Every row belongs to one group in each of 4 separate groupings. Each group adds its own fixed numbers to the row, and there is some noise. The rows also spread widely along 15 directions, which tell nothing about the answers.
Some rows, each with its group in each grouping after it:
[ 17  19   1  -2  -4   3  21   5  43   1  -8  28 -29  -7 -16  -9  27 -34
  21  20  29 -27 -29 -15  -5  32  13  19  -3] : P F L gen
[ 23  -2  10  -8  12   0   7  52  10   5  16   9 -30  24  18   8   2  -9
  -3  24   4 -20 -12   2  35  16  11   8  -4] : B C Z Rik
[ 33  23   6   3 -18  48   7 -24 -11  15 -27   8 -12 -10   7 -21   3 -41
  -1  -1 -18 -26   0  18  -6  32  13 -20   3] : W F S Solu
[  6  10  15   9 -28  35  -6  -6  -9   0  -7  13   4 -27  36 -18  -6 -37
  -7  -5 -13   3  24   4 -32 -21  63 -36 -13] : B C Y bupo
[ -8 -22  -6  23 -10  34 -12 -22 -28 -15  -9  27  17  -4  22   2  -6 -33
 -20 -14  -5 -20   7   6   3  11  33   3  12] : T J S Solu
[-13  18   7  12 -20   8   0   9   4   7 -17  34  14 -19 -16  22  -5 -18
   1 -12 -12  20  20   0   6  37 -21   8 -18] : T J V Rik
[ 16  15 -23  -9 -19  37   7  22  42  34  -9  11  31  22   6  -3   9  13
  -6 -31  14  -3  -1   0  20  25   3  -5 -29] : Q J L lera
[ -6  -7 -24  -4  -5 -44 -13  -1 -28  19   9  35  20  35 -33  25  32  18
 -19  30 -15  -6 -19  -8 -12 -18  -4  10  -7] : Q F V bupo
[ 11  49  25   6  -7  -6 -15   5  29  31   1  12 -20 -15  57 -28   1   4
   7 -24  -2  10  12  -3  -7 -32  37 -50 -11] : P J H gen
[-28  -8  20  18   2  -5  11  12   8  -8  -3  27  16  12 -45 -15   6  -8
  11 -45 -31  31   7   4  11 -49 -32 -19  16] : G C Y lera
[ 14 -19 -14 -22  -1  28  16 -24  -6 -12 -13 -16  12  48  -3  -9 -12   8
 -27  22  -8 -39   6  31  -2 -14  36  -2  -2] : W C Z bupo
[-39 -34  10  25 -36   6  -7 -14  11  -9  -7  37  -4 -23  14  16   7 -26
  14  -8 -15  -2  -4   7  -5 -25  33  13   1] : G J H lera
[ -7  -2 -14  15  -9  -8 -11 -10  24  -6 -23  17  11  -5   4   1 -12  -6
  -8  -3  10  11  28   4  -7   8   6  -3 -21] : T J Z gen
[ 12  36   8   0  16 -23  -4  -9 -14  21  -8  19   4  27 -26 -11  13   4
 -10  20 -22   3   7   6 -11 -21  -7 -20  -5] : W J S bupo
[ 24  25   2   4  42 -21 -12  22 -11  -3  -5   3 -29  13   9  -3 -15   2
 -12  -6   7  -1   6   0  26  36 -42 -12  27] : G C L gen
[-19 -29 -11  12  -9  -9  -9  -1  23  -9 -10  16  21  14  -7 -13   2  -4
  -4 -13  -5  12  16  -1  -7 -34  14  -5 -22] : T F Y Solu
[ 31  40 -24 -23  18  10 -10  -8  -3  34 -33  -7  34  42 -27 -26  15  23
 -33  12   7  14  17  -8 -23  -5   1 -34 -19] : G J Y gen
[-24  -8  -7 -27  13 -19  16  -9 -10 -32  14   9   0 -18  28 -23  21   4
  14 -23  58  -9  18 -27  10 -16  -4  -7  52] : W C S Solu
[ 20  12  -8  20  -5  80  16  -3  -1  19 -19   3  23   7 -50 -19   6 -34
   2 -20 -16  -6 -29 -18  16  35  -3  14 -13] : B F L Rik
[  1 -29 -28   4   7  -1 -21 -40 -22   7 -28 -19   0  10   1  -5 -12  15
 -10   8 -17  -6   3   1 -10 -10  -6  -3   7] : G C H lera
[-24 -42   8   0 -56 -23  12  22  69  11 -20  65   3   4  -5   1  41 -45
  16 -24 -30  -7   6  32   3 -46   6 -22 -20] : Q C H bupo
[ 16  13 -20 -34  26  -5   1 -22 -29 -19   8 -26  15  10  19 -14 -12  24
 -20  21  48 -14   9 -19 -26  16  16  -2  25] : P J V gen
[ 11   8  22  20  15  27  30  12  18   0 -13   8 -23  10 -46 -14   8 -33
  27  -9 -10 -17 -23  -4  39   4 -18  18  10] : B J Z Solu
[ -5 -17 -19 -36  -1  23 -11  11   1   7   4 -43  23  24  34 -13 -15  39
  -1   0  13   4  10  -5  16 -16  23  -6 -27] : B F S lera
[-22  33  45  10  11  17  32 -12 -17  -7 -11  17 -39 -20 -36  -2   8 -18
  39 -14 -16  -9 -17 -10  31  -2 -17  17  35] : G C V lera
[-28 -34 -22   4 -28 -34 -24  16 -11  -1  44  25  30  13  26  26   8  13
 -13   7  -4  16   2 -12 -24 -34  26  -9  -6] : G F V bupo
[  9 -70  -1 -34   3   5  44  44  23 -52  62 -17  -9  12  21  -8 -10 -26
  21  16  43 -26 -25   2 -12   4   5   8  47] : G F Y lera
[  3 -25 -21 -10  23  -6  -2  -2 -12 -12  -1 -46  15  16 -21  -5 -33  29
   2  -5   7  18   9  -5   9  -1 -47   0   5] : B J Z gen
[ -9  17  14 -20  14 -16   1 -23 -47  -1   2  16 -37 -16  32 -10  25  -3
   5   4  10 -33  -8 -13   7 -12  13 -21  49] : T C S gen
[  8 -32  -6  13 -10  -5   1  26 -16 -14  51  -5  13   6  11  19 -35  -7
  -4  -5 -18  15  -2  -4  -8  11 -19  -4  14] : B C V gen
[-21   8   4 -15 -45  -5   7  -2  11  12  13  32  11   1  11  35   5  20
  -9   0  -2   7  14  11 -14  -3  21  -8 -13] : T C Y gen
[ -3   2 -19   2  -6 -10   2  12  33  18  22  14  -6   9   9   8  12  22
   8 -16  34   5 -22 -29  18   7  -7   5   7] : G F Y gen
[-23 -16  -5 -20  -1 -10  12  -5  32   0 -39 -22 -17   0 -24  -8   3  15
  33   0  -1   8  13  -2  17 -24 -20   5 -20] : G C Z gen
[ 10  28  -5  25  11   3   7 -39   5  -5 -11  12  12   5 -33 -31  -6 -10
  -3  -6   6  11   9 -20 -21  -7 -10 -12  13] : G C V Rik
[ -9  15   8 -10   2   0  11   8 -12 -22  -9  18  -2 -21 -34  24  -5   0
   6  -5  20   8   8   5  13  46 -39  21  12] : P F Z bupo
[ 15  16  -2   5  38   0  -6  18 -39  -3  19  21  29  44 -14 -13   9   5
 -42   6   7  -1   4 -12  -3 -10  12  -9  18] : T J Y Solu
[  0   3  19  -7 -38  12  14 -22  24  -9  15  13  11  18 -14   9 -11  -4
  -1  38 -18   1   9  33 -45 -20  32  -6 -22] : G F H bupo
[-30 -15 -12   1   0  23  13 -20  41 -20   8 -27  -9 -19  28  -4 -25  24
  34  -7  47   7   6 -37  22  -4  28  45 -13] : G C H bupo

New rows. What belongs after each?
[-20  19  34  16 -16   2  10   8  28  -1   6  33   4 -18   4 -21   7 -28
  26 -18 -11  16  16  -1  -9 -33  23 -23 -13] : T J S lera
[ -3   5  22  35 -15  22  -6  14 -32   1 -35  41  -3 -16 -39  40 -19 -45
 -12  -6 -58  10  14  35  13  54 -33  11 -10] : T J Z gen
[  8   9   7 -33 -38  18  26  23  -1  33  39  12   4  -3  13  32  10  18
  12 -23   0  -8 -16  11   8  20 -26 -18  19] : Q J H bupo
[  2  17  13 -12  17   3 -16  20  -2  12 -49   9 -10  28 -13   3   7   0
 -16  38 -21  -3  15  15   9  -8  36  18 -48] : P J Y Solu
[-27  -9  40  -9   7   5  11   6 -19 -32  -5 -15 -46 -26  24  -5 -11 -13
  38  13  -8 -16   6   6  15 -29  30  10   2] : T F Z Solu
[ 13 -32 -17  -8 -12  49 -10   4  10   4 -15 -27   9  11  47 -12 -27 -19
  -8  -6  -5 -16   3  10  15  14  35  -5 -23] : B J S gen
[ 13   7   9  24 -10  18   5   1 -38  -7  40  15  15  12 -22  37 -28  -3
 -18  24 -22   9  -5  19 -25  21  -1   5   9] : G J Z bupo
[ -8  11  -3 -16  -7  -8   8 -20 -12  -8   1  27   4 -13   3  14   6   8
 -11  15  30  -3  16 -10 -10  25  -4  10  16] : T C H Rik
[-35  34  33  10 -22   4   8   6  28   2   0  16  -3 -13   0  10  -4  -1
  26  12  -6  28  17 -11  -3 -24  39  19 -41] : G J V gen
[ 19 -31 -27   6  17 -30 -16  -4  28  -5 -13   4   7  37 -18 -24   6  -6
 -14  44   0  -7  -8  -2 -28 -23  23  12 -24] : P F H lera
[ 15  20 -11 -23  36 -10  14 -27 -20 -10 -26  -4  20  20 -47 -31   7  18
  -8  -3  28  -4  15   2  -7  -2 -42 -15  33] : Q J Z lera
[-15  -1  -5 -12  26 -12  28  -9  44 -40  -2   5   3  18 -14 -21   2  10
  16  23  68 -14   9 -18  12 -23  30  42  -5] : Q J Z bupo
[  1  32  20 -20  22  20  23 -20  -3 -11 -12 -30 -18  10 -22  -2 -26  20
  19  13   8  -8   6  13   7  13 -16   9   5] : G J L bupo
[  1  -9   3  22 -19 -19  11 -26  21  15  36 -19 -37 -18   7  15 -24  32
  47 -15  -9  -4 -33  -3  -8 -22 -15  -7  19] : P J Z lera
[ 10 -14   9 -13  25  14   9 -23 -60 -21   1 -29 -15  23 -22   8 -33  10
  -6  -1 -29 -26 -18  28  14  20 -47  -3  59] : G F V lera
[-11 -45  -5 -14   3 -41 -17  45 -16  11  27   0 -29   7  20  27  11   4
  19  10 -17  -7 -26  -4  32 -11 -25   4   5] : B F S bupo
[ -3  10  -2  -7 -34  -3 -16  18  11  21 -13   6 -25 -33  44  18   9  -2
  17  33   9   6  23 -13  -4   4  46   4 -49] : B C Z Solu
[-59 -35 -11   9 -11 -55 -35  38  13  -8  32  21  28 -15  44  14  10  31
   9 -30  24  52  32 -36  15 -58   4   2 -13] : B J H Solu
[ 34  12   3  -9   3  36  20   0 -14  36  25 -29  -7  17 -10 -17  -3   8
  11  -5 -11 -10 -34 -15  -4  -9  -2 -23  11] : B J Y Rik
[-19   3  14 -20  -1  12  31  -6  18  10  -5 -18  -4  25 -25  -3  -1  22
  32  -5 -11  -8 -17  -2  26 -33   2  20 -13] : Q J V gen
[ 44 -31  11  13 -11  18  15  -7 -45  -7  36 -17 -28  -4  -2   0 -19 -48
   8  61 -42 -28 -30  12 -67   3  29 -13   8] : T F Y Solu
[-14 -30  -5   9  10 -26   7   2  28 -22   8  32  -9  29  -5  -3  11  -4
  -7  -1  15 -19 -22  -8  14 -31  24  20  20] : P C Y gen
[ -6   9   7  -8 -19  -6  -2   1 -13  17  23   7  -1  -2  18   4  -3  16
   9 -36 -17   8  -3   9  11  -8 -29 -35  23] : W F S gen
[ -1  18   2  12  -2  37  -4  -3 -43   7   7  35  10  -7  25 -13  31 -33
 -20 -13   3 -33 -22 -28  -3  -6  70  -5  23] : P J V bupo
[ -9  -6   9   5 -14 -14  15  35  20 -10  20   2  -1 -23 -15  17 -23  -9
  29 -16 -10  34   8  -8  -1  19 -42   5  -7] : P C V gen
[ 19   1   7  16 -27  81  25  -6  -2  18  -3  -4  -4   5 -26  31 -31 -16
   6 -36 -39 -31 -39  29  28  64 -21  17   5] : P J L bupo
[ 30 -15 -17  25 -15 -12   8   6  61  27  19   8   6  51 -29  -9  -6   1
   5  25 -20   4 -29   1 -21 -31  20   5 -46] : Q F Y gen
[-14  -5 -36  16   7  -5   5 -26 -46 -15  17  30  27 -15 -28   3  27   6
  -5  -1  43   2 -15 -53 -12   3   0  30  36] : Q C Z gen
[ -9  12  19 -12  -4  45  24  11  13  -9  10   1  17  11   1 -21   0 -10
   9 -39   3  -4   5   6   9 -19  13 -24  12] : G J L bupo
[-47 -23  -7   3 -22   1 -20 -67 -13   0 -66  14 -25 -31   7  -3  21  -4
  15 -13  -7 -19  -6  -7  12 -39  36   9   6] : B F Y gen
[ 12 -22  -1 -43  -6  20  18  49 -18  18  -5 -13  19  15 -42  12  17 -15
   4  15 -32   4 -11   5 -10  19 -36  -2 -13] : P J H gen
[-13   6  16 -22 -14  16  -8  22 -34   9 -15 -14 -19 -13   7  34  -3  -1
  14  56 -31  -2   1   5 -17  12  39  29 -47] : P J L gen
[ -5 -12 -28  -1 -11   0   6 -24   1  -5   5   7   5  -2   8  -4  10  -3
   2   5  26 -17 -13 -27  -7   7  21  15  17] : W F V gen
[ 12  -6   4  31   9 -45   5 -30  13 -20  23  23 -26   6  -7  -5 -11  -8
   4  10   8 -10 -11   6 -11  -4 -25   4  41] : W F H Solu
[  6  21   0 -12  -9  -4 -17 -21 -11  -4 -48  -1 -23 -35  39  10 -18   2
   4  24  18  -3  44  20  -8  26  16   2 -22] : Q J Z Solu
[ -4 -30  13  -3 -31 -20  30 -17  -8  -6  56  -6 -32 -34  -9  15   4  -8
  52   2  -8  -2 -32  -5 -36 -18 -42 -18  50] : G F H Solu
[ 40  25 -10 -13  20   1 -19 -22 -15  23 -23 -49 -29   5  49 -14 -41  21
  -6  21  -7 -20  15  11  -9  27  10 -28 -11] : T J V lera
[ 23  -6 -22 -11 -12  24  10  12   6  24  -8  -8   7   2 -14  -7   4  -6
   4  -3  -2   4  -8  -8  -5  27 -21  -6  -9] : W F Y Rik
[  2 -33  -7   7 -11   4   7  -2   6 -14  -8  -6  -8  -2  -9  19 -36 -20
   5  -9 -22  -2   8  21   6  33 -40   4   9] : G C V bupo
[-36 -34  -1 -12 -18  15  23 -45  30 -41  20 -26   8   4   5  -4 -21  21
  24  26  30  -3  -4  -8 -22 -40  48  36  -4] : G F H gen
[ -6   3   7  -4  -7  -6  -2  12  17   6 -33  12 -14  -8  -2 -22  30 -28
  16  30  -2   1  21 -11  -5 -40  44  -3 -40] : B C Z Solu
[-11   1   3 -39 -12  37  13  17 -30 -18   1  -8  13 -25  20  -5  14 -19
   8  22  20  -1  24 -15 -27   8  39  -3  -7] : G C L bupo
[ 29 -23 -11  23   8  10 -13 -14 -16 -16  20 -14   8  10  25 -24 -40 -11
 -20   2  -9   0   3   7 -35  -7  17 -30   8] : T F Y Rik
[ -5 -17  15  -1 -39 -19  20 -13  37  24  -7  26 -39   6 -16  13  16 -13
  29 -14 -37 -24 -28  33   7 -25 -19 -20  12] : W F Y bupo
[ 24  39  26  -4 -27  27  56  -4  62  23  31  21 -40 -12  -4 -11  11  -6
  49 -26  30 -23 -43  -6  15  14  -6  -5  21] : Q F Y Rik
[ 31  12  -6  38  17  -2 -12 -44 -63   8  18 -13 -61 -42  28  -6  -5 -19
  25  21   1 -30 -37 -40 -19  15  11  -1  46] : B C L Solu
[  8   8  50  -1  -7   3  34  34  -6  10  51 -16 -68 -12   0  23  -7 -13
  62  18 -34 -15 -40   8   4  -5 -20  -2  20] : G J L Solu
[-44 -46 -36 -13 -42 -16 -21  -4  31  14 -25  20 -12 -35  39  19  39  -3
  28   3  23 -15 -11 -29  11 -10  42  26 -33] : P F S bupo
[  9  18 -23  19 -39  27 -15  10  28  27 -16  32  45 -21 -12  16 -13  -3
 -16 -27   0  55  39  -7 -13  54 -37  -9 -38] : G C H Rik
[-52  -7  15 -16 -12  -4   8 -22 -13 -18 -37   5   4 -38 -16 -10  14  -3
  35   9  -3  23  34 -15 -12 -50  17  18 -24] : Q C H bupo
[ 17 -50  -3   2   5  18  -2  -3 -30   5 -16 -31 -42  -1  21  -8  -5 -45
  19  34 -39 -41 -30   2  -7  -6  23   3   7] : G J V Rik
[ 14  14 -17   3   7 -19 -11   2 -21  31  -4  20   5  14 -30 -20  45  -4
  -5  -4 -11   6 -16 -22 -15 -26 -19 -40  15] : G F Z gen
[  7  21  -1   8   4  14 -12 -14 -14 -10 -37  28 -12 -16   3   4  -6 -20
 -17 -20   9 -16  17  14  20  61 -25  -3  17] : T F L Solu
[ -4  23  36  19   5   0  27  -1  22 -32  42  12 -17  -2  -1  -7 -28   1
  21 -28  14  -2 -13   2  15  -4  -6   6  33] : P F V Solu
[-15  -1   5  12 -13  -5 -25 -26   2 -17 -18  38  -2 -20  48  -8  -3 -18
 -16 -10  13 -12  18  13  -8 -12  46 -12   8] : P J S Rik
[-34 -62  -8 -10  -5 -33  13 -21  20 -38  12  -7 -11   7   7   8 -19  17
  16  10  10  -7   4   8   6 -30 -11  27  21] : W C H Rik
[ 11  22  -6  25  10  -6   4 -13  30   0 -47   6 -22 -19 -29  -9 -10 -16
  19  10  13  12  27 -10  12  33 -24  26 -25] : W C Z Solu
[ 34  63  17  31  -3   6 -14  35  25  44  18  47  -3  33  49 -29  10 -11
 -30 -19 -18  -3   5  -5  16 -18  52 -44 -17] : W C V Rik
[  2  36  23   9  14 -19 -17  13 -13 -14   3  16  -3  -1  13  -8 -19   3
 -13  12  -1  24  37   8 -14  -6  13 -21 -14] : T F Z gen
[  7 -35 -21  33   7   4   4  -1 -25 -19  37  -7  -3 -15  10   7 -19 -12
  11  18  15  -5 -21 -28 -15  12  14  32  19] : W J Z lera
[ -4 -32 -42  -1 -23  15 -16 -38  10  30 -18 -17   6  19   6   9  -4  36
  -5 -16  -6 -10 -22  -2   7  -8   0  -4  -7] : G F Y Rik
[ 40  12 -30  14  36 -19 -10 -36  16  -7  10 -32  17  47   0 -27 -49  29
 -27   3  20   1  13   2 -21   5 -24 -26  15] : G J V bupo
[ 12 -40  17  -5  -9  20   8  36 -14  -9  24  -6 -19  -9  34   3 -10 -34
   9   7 -23 -22 -21  14  -7   5  20  -4  16] : P J H lera
[-15  15  -8 -16  -1  -5  10  14   0 -13  -3  33   5 -16  -4  22  23 -14
   0  37  45  -7  12 -22  -9  39  21  31 -12] : T J L bupo
[  7 -11  -7  31   8  -3  13 -19  25 -21  21 -20  -8  -4  -2 -24 -31  -9
  29  -5  14   6  -4 -22  -7  -4  -8  16   6] : W F V Solu
[ 16  -7  -8  22  -3  20 -23   6 -29  17  17  -3  -5  27  26  16 -23  23
 -16  18 -27 -12 -20   7  13  -6  41  13 -26] : Q F Z Rik
[-26 -23  13   7  16  27  12  13 -28 -23  27 -19 -12 -18  18  -5 -16   4
  28 -55   4  -9 -22 -19  41 -20  -2   7  41] : P J Z bupo
[ -1   3   9 -21  21  33  14 -20  -5 -20 -27 -13   6  28 -15  -4 -22  10
 -17   6   4 -24   5  23  20  12   8  24   7] : P J H bupo
[-56  -2 -16  -7  -6  -1 -11   0  -2  -8  -1  38  31 -20  14 -19  51   8
   8 -62  44   8   7 -44  21 -40  13 -16  28] : G F L bupo
[-29   3   1  -3   2  -3  -3  12  17 -42  -5  21  36 -10   4 -19  -3  -4
  -5 -15  32  28  45 -12 -14 -17  23   5 -14] : P C L Solu
[  5   4   5 -16  26 -22  10  25 -17 -12  58   0 -16  -2  31   0   0  14
  11   3  43  -3 -13 -24  10   9 -21  -6  49] : G J S Rik
[-29   3  34  -1   5  10  -9  -4 -39 -36 -20   2 -13 -20  -3   5 -20 -20
   9  12 -27   9  26  23 -10 -10   9  -1  -1] : G F L bupo
[-39 -35  22  -2 -17  16  18  17 -28 -14 -12  15 -17 -15 -30  30   9 -20
  26 -15 -38   0  -9  12  29  -7 -25  18  17] : G C Z gen
[ -8  -7  -2  -2  -6  12  22 -32  16 -11 -18  15 -29  -1 -10   3  12  -9
  17   9  13 -46 -28  -1   7   9  26  29  19] : P C L lera
[ -8  -9 -14  21   3 -23  17  -1  18 -35  10  37  19  -2 -36  -9   6 -19
  -1  21  34  18  16 -22 -23  -2  -2  26   5] : W C Z Rik
[ 34  41  -5 -10  46 -39 -19  -2 -17 -13  15  15  -1  41   7  -5 -11  26
 -48  45  36   1  16   3 -15  25 -10  -8  23] : G F H gen
[-31 -15  -4  -9 -20  23  24  11 -24  22  52  21  31  19 -25  13  40  26
   7 -35 -12  -5 -45 -34  13 -45  11   5  24] : P C H bupo
[ 10   1 -34   2   8   6  -3 -26  32  21 -34   2  -1   9  -7 -24   9  11
   3 -37  20 -13 -10 -17  29  13 -26  -6   4] : P C S Rik
[ 30  20 -31 -24  10  17  -8 -19 -36  27 -23 -14  17  17   6 -29  17   2
 -22  30   1 -15  14 -14 -26   4  25 -23 -13] : W C S bupo
[ -4 -17  13  23  -9  19 -11  -2 -50  -4 -27  24   4  -6 -23  -6   6 -59
  -9  21 -61  -7   1   9 -24  -4  20  -5 -15] : T F V Rik
[-16  28  18 -18  15 -20 -31  -1 -42  15 -38 -15 -26 -13  39 -21  13  11
   8  10 -27  10  38  -7  -3 -52  28 -37 -16] : G C V Solu
[ 14  44  14  -5   1 -21   6 -18  15  19 -13  17 -31  12   1  -5   9  17
   2   5   2 -18  13  14   6  -9  -2 -27   3] : T C Z Solu
